The same things were measured in two ways. Each way mixes the same 10 hidden numbers, adds some noise and spreads widely along 7 directions of its own, which tell nothing about the thing.
In the rows, zero is written as 128.
Some things both ways: the first way, then the second way.
[ 95  62 147  98  71 128 109 157 127 162 138 145 144 122 135  81 189 106]
[116 194  96  68 144 154  96 171 153  64 173  79 151 121 108 134  92  96
 145 114 149 131 143]

[140 181 162 101 143 166 105 145 147  56  79 165  89  97  89 161 171 153]
[ 61 147 136 112 151 139 170 161 112 110 100 108  72 157 129 173 122  93
 153 136  96 165 126]

[ 89 100 119  86 165 145 146 189 146 153 144 130 113 102  88 117 138 134]
[107 192  75  71 137 152 144 100 117 102 141 123 102 115 112 128 102 105
 101 124 164 128 137]

[192 139  40 195 117 149 125 158 129  85 115  63 121  88 160 139 132 144]
[ 94 177 122  96 117  96 137 165 147 122  94 152  61 148 117 144 123  75
 154 173 147 132 169]

[113 126 149 105  85  47 128 151  97 132 151 112  62  96 159 147 157 105]
[215  56 134 172  53 126 169  46 165 202 151 120 179 121 198  76 158 199
 115  80 145 122  84]

[178 179 146 139 126 167  92 171 152 109 137  83 111 113 153 127 122 188]
[210 118  96 103  97 134  84  97 156 125 155 116 121 200 141  95 114 104
 101 101 119 121 162]

[ 93  53 110 109 185 154 177 114 142 127 163 132 169 189  82  97 130 134]
[ 83 137 122 135 143 171 153 116  90 116 141 103 117 118 109 153  92  99
 136 109  96 156  89]

[ 72 149 134 141 122 131 169 136  93 129 136 127 117 175  79 125 159  40]
[171 152 107 116  70 130 111 109 185  98 135 124 143 154 135 109 146 129
 133 132 131 123 151]

[111  21  97 188 107 113 166  99 101 121 132 127 154 142 109 109 128 116]
[ 75 162 135  67 195 145 115 166  91 145 108 117  75 117  94 157  91  68
 139 183 127 135 130]

[122 144  76 131 138 140 145 169 128 126 161  71 126 144 124 124 119 125]
[ 89 126 123 131 103 112 134 125 126 113 121 153 115 118 139 141 134 141
 122 115 117 152 136]

[ 97 126 161 140 130  95 147 111 105 103 134 145 107 117 106 157 142  96]
[113  99 154 156  89 149 160 114 123 134 116 147  74 135 171 170 146 112
 183 139  93 143 149]

[109 107 158  75 191 164  79 115 166 102 131 191 186  93 136 182 162 207]
[120 163 115  82 115 137 100 133 127  86 129 130 119 135  84 144  89 101
  97 126 121 133 117]

[ 87 133 132 117 169 174 190 138 156 162 125 145 121 161  90 126 197  87]
[135 178  59  91 181 161  92 114 120  87 169 113 128 101  81 159  85 111
  88 129 150 130 129]

[142 143 135 170  98 126 145 108 116 128  86 134  79  93 150 165 144  93]
[120 140 155 142  87 121 156 161 151 119  87 150 112 111 180 154 160 133
 170 176 127 118 177]

[172 163  96  96 134 166 102 174 139 129 104 148 107  65 125 146 165 152]
[127 149 112 139 169 133 187 141 120 163 118 113 113 129 156 141 158 126
 135 156 192 117 146]

[117 112 131 148  75 122 127 136 118 160 101 126  92  81 147 138 153 138]
[107 127 150  88 154 158 116 142  95 132 139 136 111 139 140 136 117  99
 120 124 113 122 155]

[ 92 116 120 144  81  90 187 116 109 150 134  89  90 155 151  95 116  82]
[153 118 125 151 131 172 127 144 123 103 139 125 150  99 139 175 137 142
 123 127 141 112 148]

[101  90 182 139 146 101 145 133 149 145 145 118  82 138 138 135 123 152]
[123 153  98 125 117 141 134  95 131 112 147 139 137 105 148 105  94 133
 112  96 104 125 138]

[112 142 118 193 109 165 140 117 127 132  99 137 132 124 104 162 172 142]
[ 99 195 114  69 166 115  79 172 134  92 113 142 132 130  86 120 109 104
 106 149 163  97 168]

[116 148 150 135 106 152 142 149 105 130 101 100  82 157 141 114 163  96]
[139 126 171 142 166 150  99 138 105 123 162 122 199 118 157 137 127 153
 135 140 105 119 112]

[126 135 102 182  85 103 117  82 108 157 100 166 113  96 165 207 137 105]
[151 159  99  95 112 123 103 136 135 102 127 155 140 147 100 104 106 123
  44 117 111 117 147]

[113 115 101 191 115 121 155 128 114 129 136  78 105 163 127 131 108 115]
[136 144  99 101 143 132  96 122 125 120 135 156  86 162 110 136 124  90
 108 128 137 120 180]

[ 77 138 157 105 143 138 117 193 129  76 142  78 129 138 128  93 162 149]
[165 154 129 117 143 166 110 102 148 115 181 100 170 129 130 134 132 126
 165 126 168  97 117]

[ 88  58 141  89 115  88 137  88 118 143 140 147 125 145 148 111 103 123]
[137 136 136 164 115 150 171 136 121 145 128 109 176 134 132 106 141 131
 115 121 137 120 103]

[100 100  85  62 159 148 101 168 130 145 165 123 166 170 138 104 108 119]
[135 165  79  96 142 133 110 138 137 102 151 128 127 148 102 136 131 118
  88 135 138 145 146]

[130 173 114 195 123 119 131  90 108 118 136 148 141 128  94 200 134 175]
[121 165 104 143 150 106 160 162 127 132  99 146 143 124 134 117 146 140
  89 132 192  94 169]

[126 141 120 136 166 198 186  81 178 176 116 122 128 140 126 147 142 136]
[148  83 119 154 158 162 113  82  74 185 141 131 174 127  95  95 116 137
  57 108 111 133  80]

[112  94 141 155  84 103 133  97 142 157  90 156  82  50 152 163 108 131]
[ 84 190 109  88 116 139 107 150 112  56  89 150 116 126  69 134  73  94
  72 123 110 117 144]

[ 43  83 146 115  62  63 154 125  71 212 142 164  98  91 114 135 149  31]
[ 98 132 139 115 172 143 115 139  86 131 131 154 147  76 141 160 145 151
 112 157 159 121 152]

[155  99 103 127 153 107 128 170 108  86 160  59 105 133 147  83  39 174]
[181 172 120 105  90 135 162 119 134 148 118 124 108 186 145  81 114  78
 109 154 129 113 142]

[ 89 103 162 160 126 104 167  97 128 114 138  95 111 112 141 137 125 119]
[125  75 172 148  98 145 100  94 111 153 115 163 100 119 133 157 129 115
 161 145  94 130 124]

Other things, the second way, with their names:
z_10: [ 68 135 146 131 133 156 153 145  98  98 115 127  98 149 158 150 113 100
 148 103  76 141 149]
z_576: [153 143 116 130  92 168  72 102 145  51  90 147 116 124  97 171 111 114
 127 142 125  93 173]
z_814: [ 99 136 139 144 138 121 145 164 161 133 119 120 134 122 174 130 162 136
 184 143 117 132 165]
z_715: [ 58 143 113  92 153 126 126 139 119 131 112 146  94 132  98 120 118 110
 109 118  95 145 140]
z_650: [145 133 158 142 166 128 104 149 137 148 118 143 157 109 124 157 147 143
 146 186 153  96 131]
z_292: [ 96 112 123 179 140 171 198 117 115 131 148 113 103 147 184 144 143 117
 177  70 103 126 161]
z_542: [147 191 113 176  56 120 156 174 193  38  87 139 160  99 134 165 148 147
 151 143 195  76 175]
z_573: [134  97 128 149 103 164 144  62 106 141 126 135  86 122 148 173 133 118
 157 145 120 154 110]
z_446: [ 88 138  96 128 174 119 147 135 101 162 100 150 110 133  79 115 134 122
  69 127 147 126 125]
z_639: [129 147 111 114 106 138 121 127 158  94 136 108 120 127 140 143 112 120
 153 127 115 144 132]
z_80: [126 147 101  97  93 102 125 159 181 145  97 120  98 138 117 108 145 102
 148 157 153 135 166]
z_140: [103 157 106 123 203 126 138 168  97 147 115 145 164 112 107 115 135 151
  50 136 147 110 142]
z_684: [132 222  69  81 139 114 163 188 161  98 130  95 131 148 151  92 130 101
 109 134 188 111 195]
z_271: [153 128 123 112 121 141 173 123 138 191 145  92 155 132 179  70 143 132
 128 120 150 122 124]
z_626: [ 74 168  99 113 128 100 179 191 121 119  90 149  71 147 135 147 154 104
 101 148 147 151 188]
z_78: [134 134  93 167 129 172 115 126 123  52 150 123 128 109 132 189 103 120
 138  93 121 124 162]
z_581: [130 101 145 147 115 144 164 115 111 167 104 139 126 143 157 108 135 137
 102 110  99 123 128]
z_4: [106  80 172 150 129 137 136 113  93 196 156 125 158 149 138  91 119 111
 144 104  76 155  74]
z_699: [ 96 120 156 107 134 123 134 156 105 159 117 130  74 178 138 130 115  72
 150 150  67 167 131]
z_837: [ 84  68 134 149 155 114 175 126 141 209 102 155 100 100 179 127 200 179
 149 109 141 123 168]
z_117: [132  76 142 165 161 151 124 114  66 173 121 129 121 148 110 135 117 104
 109 106 145 121 115]
z_43: [168 136 121 101 142 151 114 123 138 138 135 131 141 104 148 151 161 150
 112 173 159 118 152]
z_894: [115 176  92 116 212 159 134 170 102  99 148  88 134 110 105 184 126 110
 124 151 206 120 140]
z_539: [129 150 119 111 150 151 104 139 124 105 144 120 141 153 121 129 128 105
 117 130 126 125 150]
z_289: [ 84 117 160 124 137 151 167 140  98 155 140 120 129 115 159 145 141 127
 152 127 120 145 108]
z_723: [157 156 117  84 122 142  67 109 118  86 109 119 155 151  72 109  65 115
  53 120 119 115  97]
z_301: [168 146 118  93  98 144 107 119 152 103 114 134 121 153 125 126 123 120
  98 127 146  96 160]
z_280: [172  98 133 131 150 154 104 109 101 140 114 140 116 153 111 169 125 131
  75 156 100 134 115]
z_670: [161 180  90 106  66 129 183 118 171 114 119 113 131 145 170 101 168 129
 122 137 198 112 170]
z_230: [ 74 125 142 142 105  76 149 169 139 153  93 144 132 135 144  94 132 135
 125 126  87 160 124]
z_142: [ 93 138 153  68 149 169 118 137  79 129 156 137  92 168 119 136 110  66
 118 127  86 145 141]
z_974: [ 97 158 123 126 150 137 103 170 149  80 123  98 199  74 112 130 109 160
 127 119 121 123 115]
z_815: [125 132 132 119  91 159 144 112 122 119 145 129 112 161 139 117 115  93
 140 104  90 138 135]
z_388: [132 157 128 101  78 112 172 149 172 147 104 128 131 136 178  81 146 138
 118 144  88 137 150]
z_738: [119 129 124 114 146  96 126 131 130 191 109 139 103 132  94 125 147 109
 131 173 188 132 114]
z_575: [165 119 126 140 174 176 121 109 104 134 140  85 187 126 121 141 133 151
 102 131 168 110  96]
z_395: [124  99 147 120 148 139  79 122 132 141 129 128 177  95  98 131 124 164
 109 128 106 130  86]
z_710: [ 92 141 130 139 131 109 158 134  95 149  94 161 137  85 147 123 136 151
  95 148 165 121 133]
z_933: [175 126 116 132 146 175  96 112 108 110 156 117 158 152 116 141 118 118
  93 118 138 111 137]
z_40: [162 119 121 162 152 181 143 100 129 130 151  95 174 138 152 126 158 147
 135 107 149 105 134]
z_990: [102 171 139 105 150 178 143 146  95  88 152  95 171 116 131 139 101 119
 118 120 122 123 107]
z_222: [129 147  88 135 189 169 124 126 103  96 162 120 125  98 135 201 143 138
 130 141 189 125 157]
z_585: [110 137 115 148  86 136 151 131 145  94 137 145  97 141 153 140 117 106
 152 100  80 140 156]
z_938: [134 146  97 122 121 164 151 105 127 116 159 114 122 138 151 122 125 113
 133  97 130 124 154]
z_520: [117 176 126  59 112 129 143 156 147 124 130 134 113 134 135 102 103 109
 101 127 102 121 144]
z_959: [119 104 135 148  98 119 152 139 134 154 116 131 101 160 153 126 141 110
 142 135  80 167 136]
z_498: [ 98 139 168 144 107 159 140 126 112 109 133 146 152  96 147 140 115 128
 156 123 100 112 122]
z_932: [150 143 120 134 164 146  90 131 104 103 147 131 125 162  98 148  87  94
 108 124 127 112 134]
z_136: [190 132  87  94 129 164  89 119 132 118 117 111 154 128  83 137 132 136
  47 156 145 137 123]
z_914: [135 129 111 101 218 156 105 126 102 167 148 104 137 115 130 140 144 127
 125 170 159 132 141]
z_69: [ 45 145 135 119 170 114 145 196 116 146 108 148  98 120 128 142 150 106
 146 154 104 150 168]
z_84: [105 189 122 123 107 109 107 174 148  71 107 137 175 103 109 110  96 127
 110 122 139 101 145]
z_382: [138 156 122  98 103 131 110 145 149  90  95 128 131 148 105 124  88 119
  78 126  83 125 126]
z_496: [ 88 226  78  62 132 144 143 203 167  71 123  66 128 117 101 119 120  78
 148 143 175 132 166]
z_352: [131 156 118  85 127 143 104 146 172  92 121 128  86 159 131 136  98 100
 138 128  58 122 171]
z_315: [ 90 133 140 125 155 139 150 135 120 152 129 130 114 140 143 125 144 113
 156 127 123 127 143]
z_839: [197  89 110 144 143 177 132  90 116 164 143 106 154 141 151 128 157 148
  94 118 149 115 136]
z_899: [144 172 102 108 115 145 137 111 145  98 146 110 192 112 132  91 121 158
  87  98 161 105 119]
z_893: [113 131 141 159 110 158 132 120 112 104 130 142 140 130 134 121  86 112
 126  94  56 122 125]
z_865: [ 30 161 135 104  94  58 159 194 168 169  77 127 132 117 131  39 121 115
 149 129  79 165 124]
z_703: [192 125 106 141  90 125 127 118 179 137 132 108 143 137 148 119 140 139
 139 139 149 127 133]
z_978: [ 72 114 151 128 134 155 116 139  90  85 152 167 123 113 137 179 132 134
 123 105  78 152 145]
z_82: [ 78 176 126 117 139 115 128 167 116  98 118 143 160  75 120 135 114 138
 113 143 155 122 135]
z_515: [129 115 133 118 169 149 161 138  93 179 133 117 133 136 129 136 164 128
 102 135 198 115 124]
z_910: [111  94 162 134  99 123 138  92 120 167 139 148 111 152 163 104 121 121
 153 110  80 143 111]
z_866: [129 137 107 124 191 159 135 119  90 132 130 104 132 128 103 143 108 126
  90 112 174 109 112]
z_93: [153  94 113 167 152 162 160  84 120 163 115 132 106  98 172 163 156 153
 143 143 150 116 155]
z_233: [157 114 118 145 108 147 155  89 109 144 159 120 123 130 139 140 113 118
 126 114 143 140  92]
z_105: [149 133 136 113 114 133 114 126 140 138 125 125 117 162 119 118 128 100
 139 137 130 118 137]

Some of these things the first way, each followed by its name:
[141 131 165  77 172 171 138 115 187 134 118 134  94 166 140 132 162 179]
z_230
[152 219 149 155 135 168 133 143 167 126 140 120 134  88 122 148 166 157]
z_78
[116 119 134 169  72 127  82 141 105 133 120 144 145  75 136 149 142  88]
z_914
[116 128 169  75 133 129 101 160 143 130 121 137  80  86 132 140 111 143]
z_670
[165 121 128 174  53 102  87 142 113 130 117 123  92 100 154 136 115 143]
z_684
[114 107 103 136  88 113  97  94 104 118 119 154 150  94 134 180 142 150]
z_515
[128 174 105 117 104 171 127 171 177 124  94  82 104  74 185 122 179 136]
z_395
[138 161 141 138 135 145 168 142 165 147 112 102  79 105 144 114 145 156]
z_893
[ 62  54 225  75 101 134 137 107 172 141 107 169 103 136 121  80 156 130]
z_496
[105 142  99  93 113 119 112 182 112 103 152  94 141  98 131 111 141 144]
z_289
[ 81  98 164 106 114  98 159  81 102 162 104 237 106 138  75 158 176  86]
z_382
[129 167 132 132  93 138 123 151 125 119  97 130 100  64 129 137 184 108]
z_105
[ 82 113 151  97 162 121 130 175 139 123 186  97 142 159 101  87 101 170]
z_938
[139 174  99 195  48 116  81 168 103 103 122  89 126  66 144 134 105 112]
z_40
[110 181 109 164 147 127 138 101  90  90 175 149 200 163  65 163 147  96]
z_959
[ 78 142 169 126 126 131 147 113 154 117 101  83  62 161 173 152 123 134]
z_978
[ 69  70 147 116 101 101 161 115  96 162 104 137  75 160 144 125 130  48]
z_43
[108 132 175  82 154 145 135 182 167 110  95 134  66 158 132  89 158 173]
z_352
[130 176 105 139 153 178 164 137 138 117 119 148 134 126  50 149 182 173]
z_866
[126 174 133 139 130 152 144 155 140 131 127 138 106 146  69 125 176 154]
z_292
[170 150 115 160 180 183 138 138 170 125 120 121 126 111 125 161 131 179]
z_93
[111  44 131 142  47  75 117 105  93 133 111 138  94 123 151 116 127  78]
z_894
[ 87 125 149  91 176 137 191  85 130 148 137 184 137 174  73 133 172 124]
z_542
[141 131  83 102 236 197 161 185 156 100 181  70 165 143  92 103 100 151]
z_573
[125 142 129 187 108 139 116 134 137 135 122 138 143  33 122 154 100 128]
z_576
[144 188 132 191 125 158 168  89 109 128 100 157 116 130  81 177 203 104]
z_932
[108 144 181 119  98 128 128 160 142 117 107 104  64 144 137  94 160 114]
z_814
[105 106 153 144  65 130 109 105 141 157 100 186 138  92 145 148 193 106]
z_974
[ 87 116  83 147  94 114 150 160  67 129 162 114 166 141  73  93 121  95]
z_990
[141 107 105 157  72  82  72 152  90 128 134 129 122  47 164 169 153 110]
z_910
[119 141 143 132 148 128 166 132 145 121 134 105  93 164 128 126 150 129]
z_585
[141  88 132 198  10  68  81 109  76 145  99 170  90  47 138 167 123  84]
z_10
[106  91  99 108 114 121 139 157 130 143 177 110 167 131 117  75 131 115]
z_80
[171 129  69 118 166 179 127 128 135 123  99 131 125 133 152 151 104 132]
z_280
